Each new row is followed by what is left after taking away its nearest point in the smallest flat space through zero that holds the last named rows.

J408:
[[ 18 -19 -21   0 -19  22 -19 -19 -26   3 -31  12  36  35   7   9  -1]
 [ 12   7  -5  14 -11  55 -55  10 -12  -9 -59 -13  20  18   1   9   6]
 [ -1  13 -36  19  44  15 -27  -1 -19 -16   8  -4   1  -3  26   1  -4]]
New rows:
[  7 -39   5   1   3  -6   1  -2  18  -3 -20  -3 -42   5   2  14  -4]
[  8 -39  -4   4  10  -5  -2  -5  13  -5 -18  -2 -39   7   8  15  -5]
[-11   2  -7  36   1  -1  10  -4  22 -43  -5  37   4  -4   6 -13   3]
[-10  -1  -2  33  -8   0  11  -4  24 -40 -11  38   6  -1   2 -12   4]
[ -6  24 -10   1   4 -16  -7  12  10  21   0 -15  -2 -10 -24 -28  19]
[  0  16 -20   0   1 -15  -8   2   0  23  -3  -8  10   2 -20 -26  17]
[-10  -5 -20  -7   9 -13  16  -8 -39  -7  18 -13  -9  -1 -15  -5  16]
[ -9  -2  -8  -7  -3  -1   6   0 -33  -7   0 -19  -9  -1 -23  -4  19]
[ -1 -20 -20   4  -6  14   5  38  -2   0  12  12  11  -8 -13  42  -4]
[ -3 -19 -18   4  -5  12   7  40   0   0  14  11   8 -11 -14  41  -4]
[  8 -10  -8  -4 -11 -11   1  13  10  -1  10 -14 -43  13 -11 -16  12]
[ 12 -13 -19  -1  -9  -4  -7   8   1  -2   4 -11 -34  21  -5 -14  11]

J361, 3 rows:
[[  9 -14  34  -6   9  29  11   2  25  15  23  22 -12 -27 -13  -9  17]
 [  6 -11  13 -21   0  10  20  17 -26 -15  25 -42  -8 -43   6  33  28]
 [  4   8  42  14   0 -12  -6   8   6  -2 -16  -5  10 -41 -16  13  27]]
New rows:
[  5   4  -3   4  11  -2   2 -12   1   2 -32  -4  -7 -17 -43  -4 -17]
[  6  -2 -12  -6  12   6   9 -11  -5   1 -19 -10 -13 -14 -37  -2 -19]
[-14 -16  13 -12  -7  11 -42   9 -38   4  -3 -18  13  -5  -3   0 -30]
[-12 -19  20 -11  -4  18 -41   7 -27  10   1  -6  10  -6  -7  -7 -29]
[-10   3   5   0  30   3  -2   1 -12  25  17  14  24 -13  -2  39  -4]
[-12   5  -3   2  29   0  -5  -2 -12  26  14  17  25  -3   0  35 -11]
[ -2  11   1 -13  10 -18  -1  -8  -8 -24   6  -9  13  28   5 -24 -10]
[  2   7  18 -14  13 -11   3  -5  -2 -21  12  -7  11  11  -1 -22   1]

J212 (3 x 17):
[[-18  25 -22   8 -12   4 -11 -10 -44   3 -11  -8   1  -3  -1 -19  18]
 [-28  16   1 -14 -16  20  29  -2  33 -26 -20  10  -6  -4 -12  13  21]
 [ 12 -29  24 -14  21 -13  -3   7  -7   4 -40  -3  21   6  25   3  14]]
New rows:
[  0   8 -14  16  38  -3  -8  15 -20  -4  17  21  -4   1  13 -16  14]
[ -4   7  -9  10  36   2   3  17  -1 -12  13  26  -5   1  10  -8  17]
[  2  20   8   9 -30 -21   9  12   0  29  22   9 -13  -3   8  43 -26]
[ -5  19  11   2 -28 -21  10  11 -11  26  -4   7  -4  -2  16  41  -9]
[-20   9   0   7  10   0   4  -4  11 -22   0  -3  19  24 -14   5 -16]
[-16   6   0   9  14  -4  -2  -4   0 -17  -1  -6  22  25 -10   1 -17]
[ 43 -13 -10 -35   2  -1   9  -5  -5  30 -11  13  -3 -26 -23  15  -8]
[ 33  -2 -18 -34  -5   4  11  -9 -11  26 -14  13  -5 -28 -27  12  -1]
[ -3  -4 -12  16 -16  -8  18  12  25  17   6 -19 -26  -2  -5  10 -15]
[ -5  -7 -10  13 -12 -12  13  11   7  19 -14 -23 -17  -1   4   5  -3]
[ 10  11 -25  -9 -10  -3   2  -6  23 -17 -20  21 -38  27 -10 -22  -5]
[ 20   1 -21  -8  -1 -11  -7  -4  11  -9 -23  17 -32  29  -1 -26  -7]

J384:
[[-24 -15 -11 -18  -1 -38  16   7 -40   2 -34  21 -28  24 -15   5  39]
 [-19 -21 -35 -27   1 -38  61  -4  13  -3   2 -25  41   0 -17 -14  -8]
 [ 18  -1 -10  -6 -13  -3  26  40 -29 -13 -19 -13  37   0  11  -2 -22]]
New rows:
[  2  15 -10  14  -6  -5  22  10 -11   3  13  -8  19  50  -9   0   4]
[ 2 19 -3 20 -3  3  8  1 -3  6 20 -4  9 48 -8  2  6]
[  8 -11 -17   7  14   5  -2 -31  20   1  14 -42 -30 -11  -3  -3  -7]
[ 15 -11 -17   5   7   2   1  -8  -9  -4  -6 -37 -29  -4   2   1  -5]
[ 13  39  -2 -12  15   2  -6  25   0  27  -4 -15  -7  -2 -23 -16  -1]
[  9  37  -4 -14  16  -2  -3  21   3  28  -3 -15  -8  -1 -26 -17   2]

J250:
[[ 24 -43  19 -48 -12  12  -8 -11   0 -16  16 -33  36 -13  -9  17 -16]
 [ 11 -20  15  22  12  12  -7  33  12  -1  -6 -35  -1   4 -51 -17 -42]
 [  4 -12   6 -25 -34   9 -17 -10  25 -31  10  16  14 -25  -4  -3  10]]
New rows:
[-15 -21  -1 -13   8   5   0   9   0 -43 -22   2  25  28  -3   0 -31]
[-22  -8  -8  -7  10   0   4   5  -4 -38 -24  15  18  31   9   0 -20]
[ -1  26  13  -5   7 -43  35  17   6   1  43  -1  -8   0 -16  -5 -17]
[  0  23  14 -14   0 -42  33  12   9  -5  46   3  -3  -5 -12  -3 -12]
[ 23  -7   0  -8  -4  -9  17 -43  43  27  -9   0   8  -1 -12   5  33]
[ 23  -6   1   4   4  -9  18 -34  43  32 -13  -6   3   4 -21   0  25]
[ 32  -2  11  14 -30  -5  -1 -34   3   9 -14 -12  -3  24   3   9   0]
[ 30   1  10  20 -31  -5  -3 -31   7   8 -16  -8  -7  23  -1   5   0]

J546 (3 x 17):
[[ 37  -9  10 -20  -5   4  -5  -3   6 -29 -11  -1  17  -9  -3  26  -5]
 [-23 -38  41 -23  -6   3  38  33   1  -7  -1 -14  59   3  -8  39  -9]
 [  2 -12   8 -34  24  13  27  -5  44   0  -1 -28   4 -43  10  38   5]]
New rows:
[-10  -6 -29  12   5  23 -29  -2  -6  11  -7  -8   8   2 -14 -15 -25]
[ -7 -12 -23   3   7  25 -23   0   1   7  -8 -13  15  -5 -14  -4 -26]
[ -9 -13 -24  -8  11   2  27 -21   0   5 -27   9  18  17  -2  28  30]
[ -5  -7 -30  -1   8   0  18 -25  -6   5 -27  15  11  22  -2  19  30]
[ 17 -15   7  24  25 -26   6 -17 -25  -5  20 -11 -18   4  12 -17  -7]
[ 17 -22  14  16  26 -24  14 -13 -20  -8  19 -16  -8  -1  12  -6  -8]
[ -1  18   1  28  19  12 -18 -11 -23  27 -18 -19  21  17 -25 -13  19]
[  8  13   5  15  24  16 -13 -13 -11  20 -21 -26  26   4 -23   2  19]
[-22   9 -21  11   7  22   9  19 -23 -27 -29 -15 -26  13   1  24 -21]
[-20   9 -22   9   8  23   9  17 -20 -28 -29 -16 -27  10   2  26 -21]

J889 (3 x 17):
[[-23 -22   2  -9  20  21  -8   8  13  -7 -21 -16   4 -12  17 -27   2]
 [ 19  40 -12 -11 -52  -6  18  -1  -1   1 -30  17 -20  -6   5 -16 -10]
 [ 23   4  14  19  -8  -2  32  15  24 -15  16   7  -7  -4  10 -35   5]]
New rows:
[  8   7  20  23 -16  16  -6  20  13 -17  26   8 -29 -19  17 -12 -28]
[ -6   4  12  13 -10  17 -25  11  -1  -8  18   4 -24 -16  11   9 -31]
[-15 -12   2   6  -9  24 -10  21 -17  22  27 -12   5 -18  28  16  -7]
[ -7  -2   1   7 -22  21  -2  22 -15  21  25  -7   0 -19  29  11  -8]
[-21 -25   0   2  20  -5  -5 -23   4  29 -22 -14  -8 -25   3   3 -21]
[ -1 -13   4  13   7 -15  12 -21   8  26  -7  -4 -13 -21   0   1 -20]

J739 (3 x 17):
[[-24 -23 -20   6 -26  -2  -1 -16  25  10  15  22  -1  21   1  -5 -26]
 [ -7 -24 -20  56   7  -9 -41   0  22  41  -1   8 -21  16 -19  24   6]
 [ 16 -34 -26 -14 -20   5 -11  24  19   2  -5 -39  12  16  20  18 -14]]
New rows:
[ -7 -16  14  24 -14  -2 -23   9  25  -5   2  -3 -13   2  -7  19 -21]
[ -4   0  27   9  -9   0  -9   8  12 -19   1  -3  -8  -8  -4  10 -17]
[-12   9 -12 -15 -19   3   3   7  -1   4 -14   2 -10 -17 -27 -18   3]
[ -9   5 -15 -12 -18   3  -2  11   1   7 -16  -4 -10 -16 -27 -13   4]
[-26  13 -30  13  11  11  -8   3 -27 -10 -12   7  22  14  14  16  -2]
[-26  14 -29  11  11  11  -6   3 -28 -12 -12   7  23  13  15  15  -2]
[ 18   8  -5  -1 -24  25 -20 -10  14  17  25 -27 -28 -14  -7  14  13]
[ 12  16   1  -9 -26  26  -9 -18  10  10  29 -17 -26 -17  -7   4  10]
